The groups are shells around one centre, one inside the other: the same stretched ball of 6 dimensions in 10 sizes.
Some rows, each with its group after it:
 0.337 -2.123  1.526 -2.427 -2.513 -0.090 -1.204  0.308 -1.356  1.578  0.702  3.079  0.920 -1.547 -> J
 1.362 -0.558  1.039 -0.509 -1.735  0.144 -1.541 -1.811 -0.938  1.597  0.723  2.689 -0.153 -1.428 -> U
 2.120  0.578 -0.001  2.192  2.118  1.209  1.744 -4.527  0.649 -0.578 -0.092 -1.926  0.382  0.939 -> D
 0.000 -1.463 -1.295  1.266  2.457  0.587  1.061  3.097  4.197 -0.190 -1.192 -2.205  1.983 -0.052 -> Z
 1.334 -0.662 -0.143  0.284  0.637 -0.287  1.930 -2.147 -0.827 -0.261 -0.627  0.856  0.390 -0.058 -> T
 0.896 -2.468 -0.147 -0.296  0.943  0.149  1.590  1.086  1.940 -0.085 -0.699  0.126  2.903 -0.092 -> V
 2.352 -0.594  0.955 -0.177 -1.312 -0.180  0.141 -4.221 -2.083  0.802  0.515  2.549  0.298 -0.616 -> B
 0.857 -0.019  0.109  1.245  3.667  1.629  2.660 -0.926  2.928 -0.829 -1.061  0.202  1.015  0.179 -> Z
 1.349 -0.372  1.554 -0.885 -2.808  0.249 -2.642 -2.372 -1.753  2.148  1.333  2.995 -0.659 -1.724 -> B
 1.852 -0.045 -1.300  2.085  2.194 -0.318  2.605 -2.300  0.665 -0.791 -1.252 -0.605  0.445  0.437 -> F
 1.330  1.301 -0.587  2.315  1.540  0.615  1.485 -4.524 -0.996 -0.629 -0.132 -3.349 -1.380  1.060 -> Z
 1.102 -1.321  0.085  0.423 -1.214  0.338 -1.450 -0.785  0.416  1.114  0.776 -2.041  1.165 -0.169 -> D
 0.904 -0.079  0.908  0.664  0.793  1.709 -0.955 -0.840  2.192  0.966  0.442  0.433  0.484 -0.785 -> V
 0.748 -0.235  0.361  1.091  2.479  1.780  1.336 -1.129  2.450 -0.325 -0.283 -1.388  1.046  0.340 -> N
 1.410  0.477 -0.905  1.743  2.212 -0.075  2.722 -2.744 -0.099 -0.859 -1.152 -0.341 -0.445  0.382 -> D
 1.842  0.255 -0.011  1.330  0.656  0.355  0.990 -3.799 -0.654 -0.026 -0.021 -0.563 -0.163  0.250 -> C
 0.683 -2.473  0.035 -0.859  0.029 -0.212  1.144  1.048  0.818  0.203 -0.522  0.746  2.334 -0.398 -> N
 0.532 -1.662 -1.245  1.026  1.025 -0.091  0.851  1.366  2.063 -0.079 -0.716 -2.806  1.796  0.293 -> J
 0.767  0.467  0.047  1.251  0.737  0.937  0.146 -2.422  0.016  0.174  0.230 -2.187 -0.648  0.263 -> T
-0.931 -1.251  0.371 -1.519 -1.637 -0.178 -1.194  1.865 -0.917  1.208  0.206  0.322 -0.522 -1.218 -> B
 0.651 -0.629 -0.980  0.683  1.422 -0.519  2.825 -1.295 -0.729 -0.927 -1.144 -1.317  0.163  0.584 -> V
-0.022 -2.246 -0.005 -1.499 -1.933 -0.911 -0.388  1.344 -1.210  0.930  0.000  0.376  0.848 -0.835 -> C
 0.485 -1.271  0.683 -1.244 -1.676 -0.315 -0.828 -0.013 -1.067  1.262  0.247  2.353  0.114 -1.370 -> T
-0.084 -3.369  0.534 -2.298 -1.644 -0.454  0.067  2.302 -0.159  0.799  0.016  0.700  2.500 -0.722 -> F
 0.819 -0.542  0.622 -0.693 -1.450 -0.300  0.001 -2.407 -2.552  0.681  0.383  0.859 -0.630 -0.517 -> T
 0.439 -1.638 -0.154 -0.020 -0.307  0.180  0.059  0.156  0.415  0.379  0.107 -2.196  1.331  0.141 -> J
-0.099 -2.621  0.341 -1.759 -1.827 -0.471 -0.569  1.816 -0.461  1.027  0.172  0.307  1.516 -0.838 -> N
-0.396 -2.143 -0.250 -1.374 -0.690 -0.728  0.684  2.093 -0.422  0.384 -0.593  0.452  0.901 -0.703 -> U
-0.991 -3.315 -0.174 -1.666 -1.170 -0.165 -0.859  4.685  1.644  1.004 -0.104 -1.360  2.415 -0.759 -> Z
 1.226 -0.294 -0.494  2.075  3.345  1.476  2.077 -1.066  3.307 -0.759 -0.788 -2.245  1.592  0.728 -> U
 1.023 -2.003  0.199 -1.411 -3.611 -1.500 -1.866 -0.106 -2.363  1.863  0.587  2.114  0.388 -1.525 -> V
 0.328 -2.153 -0.440 -0.998 -2.589 -1.348 -1.190  1.177 -1.408  1.286  0.161 -0.087  0.643 -0.935 -> U
 0.891 -1.346 -1.813  1.567  1.209 -0.624  1.153  1.081  1.884 -0.169 -1.101 -2.270  1.412  0.174 -> F
 0.673 -0.527 -1.022  1.491  2.016  0.334  1.620 -0.135  1.734 -0.468 -0.908 -2.096  0.748  0.375 -> T
 0.175 -0.688 -0.283  1.083  2.488  1.393  1.863 -0.357  2.076 -0.777 -0.480 -3.704  1.229  1.009 -> D
 1.639 -1.222  0.081  0.167  0.074 -0.140  1.351 -2.248 -0.583  0.001 -0.199  0.241  1.233  0.092 -> C
 0.730 -0.457 -0.042 -0.510 -0.894 -0.924  0.893 -1.801 -2.602  0.319 -0.343  1.556 -0.933 -0.643 -> V
 1.377 -1.896 -0.771  0.033 -1.093 -1.232  0.575 -0.645 -0.958  0.396 -0.320 -0.342  1.305 -0.170 -> J
-0.054 -0.007  0.028  0.451 -0.246  0.621 -1.124 -0.087  0.283  0.891  0.299 -1.382 -0.828 -0.579 -> C
 1.565  0.233 -0.793  2.130  2.862  0.599  3.289 -3.594  0.387 -1.386 -0.887 -2.835  0.453  1.419 -> D
-0.239 -1.119  0.846 -0.519 -0.151  1.341 -1.519  1.642  2.073  1.253  0.477 -0.165  0.846 -1.010 -> N
 0.301 -0.888 -0.070  0.644  1.872  1.142  0.777  0.963  2.817  0.055 -0.538 -0.799  1.302 -0.217 -> C
 0.196 -0.307  1.215 -0.328 -0.399  1.415 -1.221 -0.902  0.360  1.057  0.824 -0.265 -0.129 -0.655 -> T
 0.584  0.191  2.107 -1.314 -1.535  1.012 -1.665 -2.127 -1.420  1.682  1.009  3.849 -1.261 -1.788 -> Z
 0.367 -2.047  1.167 -2.277 -2.320 -0.432 -1.103  0.935 -1.031  1.622  0.319  4.026  0.763 -1.906 -> B
 1.679 -0.611 -0.819  0.757  0.989 -0.920  2.678 -2.293 -0.985 -0.582 -1.153  1.137  0.341  0.022 -> D
 0.044 -0.098  0.073  0.387 -0.109  0.597 -0.329 -1.015 -0.463  0.436  0.306 -2.239 -0.686  0.006 -> N
 1.135 -1.046  1.005 -1.435 -3.849 -0.892 -2.160 -2.227 -3.571  1.930  1.174  2.151 -0.708 -1.403 -> U
 2.088 -0.609  0.688  0.355 -0.544  0.304 -0.127 -3.059 -0.429  0.784  0.416  1.420  0.712 -0.519 -> U
 0.922 -0.080 -0.895  1.873  1.229  0.466  0.867 -1.788  0.623 -0.306 -0.212 -3.919  0.186  0.864 -> V
-0.811 -0.489 -0.635  0.325  0.130  0.265 -0.913  2.236  1.190  0.778 -0.268 -1.760 -0.579 -0.738 -> Z
 0.232 -1.104  0.238 -0.661 -2.320 -0.342 -1.744 -0.253 -1.525  1.386  0.737 -0.778 -0.295 -0.763 -> N
-1.246 -0.961  1.153 -1.568 -2.085  0.900 -2.902  1.996 -0.133  1.892  1.089 -0.517 -0.655 -1.398 -> F
 1.184 -1.307  0.701 -0.599 -2.448 -0.109 -2.250 -0.735 -0.646  1.853  0.939  1.242  0.538 -1.285 -> J
 0.087 -1.129  0.891 -0.510  0.457  1.286  0.002  0.256  1.284  0.497  0.228 -0.404  1.064 -0.358 -> C
-1.010 -1.315 -0.455  0.073  0.338  0.744 -0.830  2.989  2.126  0.621 -0.080 -3.229  0.680 -0.268 -> B
 1.070 -1.178  0.308 -1.334 -1.606 -1.346  0.847 -1.509 -2.897  0.636 -0.374  3.740 -0.285 -1.190 -> F
 0.519 -0.632  2.197 -2.219 -2.845  0.325 -1.386 -2.701 -3.437  1.546  1.299  2.954 -0.956 -1.313 -> F
 1.755 -0.137 -1.036  1.930  1.838 -0.078  2.332 -2.723  0.300 -0.751 -0.863 -1.642  0.516  0.743 -> J
 1.015  0.564 -0.491  2.385  2.669  1.480  1.571 -2.658  1.604 -0.751 -0.259 -4.162  0.187  1.216 -> B

New rows, each followed by its group:
-0.720 -1.046  0.094 -0.151  0.560  1.018 -0.629  2.301  2.096  0.672 -0.056 -1.535  0.582 -0.569 -> N
-0.229 -2.404 -0.310 -1.561 -2.142 -1.249 -0.479  1.994 -1.297  0.982 -0.136  0.239  0.772 -0.920 -> U
 0.679 -0.344  1.147 -0.102 -0.399  1.289 -1.600 -0.624  1.093  1.391  0.707  1.179  0.152 -1.172 -> J
-0.565 -1.380  1.503 -1.484 -0.143  1.517 -0.493  0.924  0.867  0.791  0.539  0.021  0.908 -0.641 -> F
 2.148 -1.401  0.093 -0.104 -1.758 -0.948  0.321 -3.239 -2.337  0.590  0.319  0.540  0.892 -0.119 -> D
-0.405 -0.408 -0.191  0.348  1.026  0.759  0.713  0.183  0.573 -0.100 -0.263 -2.524 -0.140  0.211 -> J
 0.196  0.081  1.139 -0.190  0.341  1.395  0.049 -1.889 -0.316  0.402  0.489 -0.490 -0.520 -0.189 -> J
 0.743 -1.765  0.702  0.040  0.477  1.466 -0.710  0.877  3.020  0.856  0.382 -0.728  2.461 -0.414 -> F
 0.841 -2.372 -0.245 -0.727  0.067 -0.605  1.978  0.052 -0.259 -0.244 -0.680  0.080  2.102  0.089 -> U
 0.344  0.763 -0.881  1.725  3.315  0.656  3.300 -1.890  0.534 -1.387 -1.313 -2.096 -0.773  0.867 -> Z
 0.426 -0.396  1.690 -0.669  0.636  1.783  0.117 -1.337  0.743  0.561  0.445  1.341  0.415 -0.626 -> B
 0.002 -1.701  0.725 -0.413  1.286  1.572  0.045  2.106  3.411  0.548 -0.146  0.186  2.169 -0.661 -> D
 0.177 -0.412  0.689 -1.046 -1.172 -0.189 -0.014 -1.279 -2.228  0.729  0.145  1.549 -1.064 -0.899 -> J
 0.031 -1.050 -0.586  0.717  2.463  0.807  1.766  1.516  2.819 -0.458 -1.065 -1.264  1.368  0.064 -> J
 0.846 -1.861  1.028 -1.445 -2.493 -0.154 -1.805  0.020 -0.718  1.760  0.787  2.171  0.967 -1.446 -> C
 0.943  0.471 -0.528  1.654  0.697  0.448 -0.067 -1.808  0.375  0.328 -0.061 -1.814 -0.712 -0.027 -> N
 0.915 -1.668 -1.413  0.153  0.551 -1.594  2.910 -0.281 -1.105 -0.738 -1.444 -0.178  0.961  0.233 -> F
 0.190 -0.787 -0.635  0.964  0.750  0.548 -0.263  0.995  1.917  0.427 -0.223 -2.354  0.656 -0.145 -> T
 1.720  0.616  1.172  0.402 -1.262  0.693 -1.605 -3.802 -1.270  1.443  1.013  1.796 -1.105 -1.052 -> B
-0.060  0.188 -0.098  0.506 -0.123  0.436 -0.432 -0.922 -0.628  0.496  0.197 -1.992 -1.179 -0.169 -> J
 0.057 -1.293 -0.443  0.452  1.764  0.690  1.513  1.027  2.016 -0.381 -0.716 -2.029  1.448  0.300 -> T
-0.824  0.575  0.622  0.685  1.090  2.177 -1.332  0.453  2.014  0.743  0.541 -2.708 -0.921 -0.334 -> D
 1.062 -0.931 -0.992  0.470  0.795 -0.979  2.104 -0.548 -0.343 -0.306 -1.231  0.987  0.410 -0.306 -> F
 0.194 -1.072  1.336 -1.220 -0.473  0.925 -0.355 -0.241  0.054  0.894  0.400  1.567  0.515 -0.935 -> C
 1.275 -1.510 -0.616  0.083 -1.188 -1.087  0.665 -1.601 -1.776  0.245 -0.099 -1.149  0.755  0.152 -> V
 2.082 -0.703  0.200  0.372 -0.884 -0.387  0.106 -2.951 -1.155  0.706  0.172  1.374  0.451 -0.507 -> J
 0.257 -0.373  0.215  0.610  1.706  1.301  1.199 -0.865  1.235 -0.294 -0.207 -2.011  0.548  0.410 -> C
 1.701 -2.275  0.307 -1.067 -2.486 -1.146  0.004 -1.914 -2.427  0.833  0.424  0.863  1.476 -0.365 -> F
 0.898 -1.687  0.906 -1.494 -3.108 -0.565 -2.155 -0.253 -1.548  1.976  0.851  2.509  0.410 -1.655 -> N
 0.747 -0.378  0.192 -0.279 -1.086 -0.409 -0.195 -1.518 -1.716  0.780  0.082  1.135 -0.772 -0.813 -> T
 0.446 -1.409 -0.818  0.327  0.272 -0.387  0.566  1.021  0.853  0.262 -0.628 -0.819  0.971 -0.316 -> T
 0.408 -1.784  1.138 -1.869 -3.648 -0.383 -2.994  0.467 -1.528  2.339  1.176  2.134  0.233 -1.840 -> J
 2.229 -0.725  1.251 -1.063 -2.954 -0.829 -0.373 -4.955 -4.356  1.132  0.941  2.904 -0.414 -0.768 -> Z
 0.719  0.273  0.676  1.171  0.817  1.895 -0.980 -1.652  1.676  0.699  0.717 -2.079  0.071 -0.046 -> J
-0.044 -2.251 -0.986  0.423  1.129  0.265  0.740  2.771  2.842 -0.030 -0.689 -2.989  2.438  0.225 -> V
-0.147  0.489 -0.017  1.263  2.604  1.701  1.370 -0.886  1.665 -0.550 -0.387 -2.858 -0.328  0.566 -> U
 0.957  0.290  1.240 -0.883 -2.373 -0.162 -1.261 -3.419 -3.480  1.394  0.916  2.438 -1.889 -1.229 -> V
-0.152 -2.178  0.299 -1.222 -0.401  0.120 -0.069  2.272  1.098  0.754 -0.229  0.782  1.586 -0.924 -> C
-0.105 -0.299 -0.673  1.956  3.211  1.903  0.851  1.251  4.290 -0.402 -0.581 -4.148  1.180  0.604 -> V
 1.054 -1.956 -0.061 -0.448 -1.346 -0.550 -0.120 -0.458 -0.671  0.715  0.157 -0.373  1.404 -0.303 -> C
-0.078 -0.332  1.693 -1.148 -1.735  1.185 -2.282 -0.802 -0.762  1.690  1.263  0.763 -0.748 -1.226 -> J
-0.020 -1.703 -0.532  0.174  1.177  0.398  0.897  1.995  2.224  0.005 -0.680 -1.506  1.695 -0.087 -> T
 0.823  0.416 -0.216  2.670  3.759  2.570  0.647 -0.420  4.944 -0.260 -0.332 -3.188  1.171  0.508 -> Z
 0.838 -1.463  0.476  0.645  1.194  1.728 -0.486  0.765  3.718  0.642  0.251 -1.400  2.481 -0.188 -> Z
 1.117 -0.039 -1.445  2.108  2.333 -0.029  2.108 -1.013  1.357 -0.689 -1.203 -1.798  0.281  0.443 -> B
 0.858 -0.320 -1.051  1.435  2.851  0.172  2.975 -0.638  1.497 -1.001 -1.462 -0.720  0.635  0.378 -> B
 1.965  0.191 -0.895  1.756  0.621 -0.507  1.275 -3.277 -0.816 -0.123 -0.520 -0.518 -0.337  0.169 -> B
 0.745  0.161  0.610  0.847 -1.070  1.191 -2.661 -1.452  0.527  1.594  1.223 -1.742 -0.523 -0.625 -> B
 0.693 -0.211  0.393 -0.212 -1.440 -0.145 -1.060 -1.490 -1.525  1.156  0.435  0.899 -0.964 -0.982 -> T
 0.976 -0.467  0.042  1.427  0.253  1.321 -1.503 -0.655  2.213  0.956  0.672 -2.845  0.906 -0.047 -> D
 0.640 -1.604  0.820 -1.339 -3.008 -0.376 -2.399  0.063 -1.241  1.989  0.939  1.635  0.328 -1.532 -> C
-0.591 -0.624 -0.077  0.048  1.809  0.916  1.224  1.396  1.701 -0.180 -0.739 -0.794  0.283 -0.250 -> V
 0.602 -0.740 -1.018  2.242  3.267  1.475  1.469  0.676  4.233 -0.649 -0.770 -4.241  1.964  0.919 -> B
-0.090 -1.467  0.865 -1.720 -1.720 -0.142 -0.463  0.058 -1.660  0.970  0.360  1.129  0.078 -0.916 -> C
 1.717 -1.124 -0.144  0.489  0.039 -0.213  0.960 -1.983 -0.213  0.169 -0.199  0.106  1.160 -0.029 -> T
 1.395 -1.446  0.262 -0.428 -1.802 -0.540 -0.966 -0.909 -0.802  1.272  0.360  1.444  0.781 -1.010 -> C
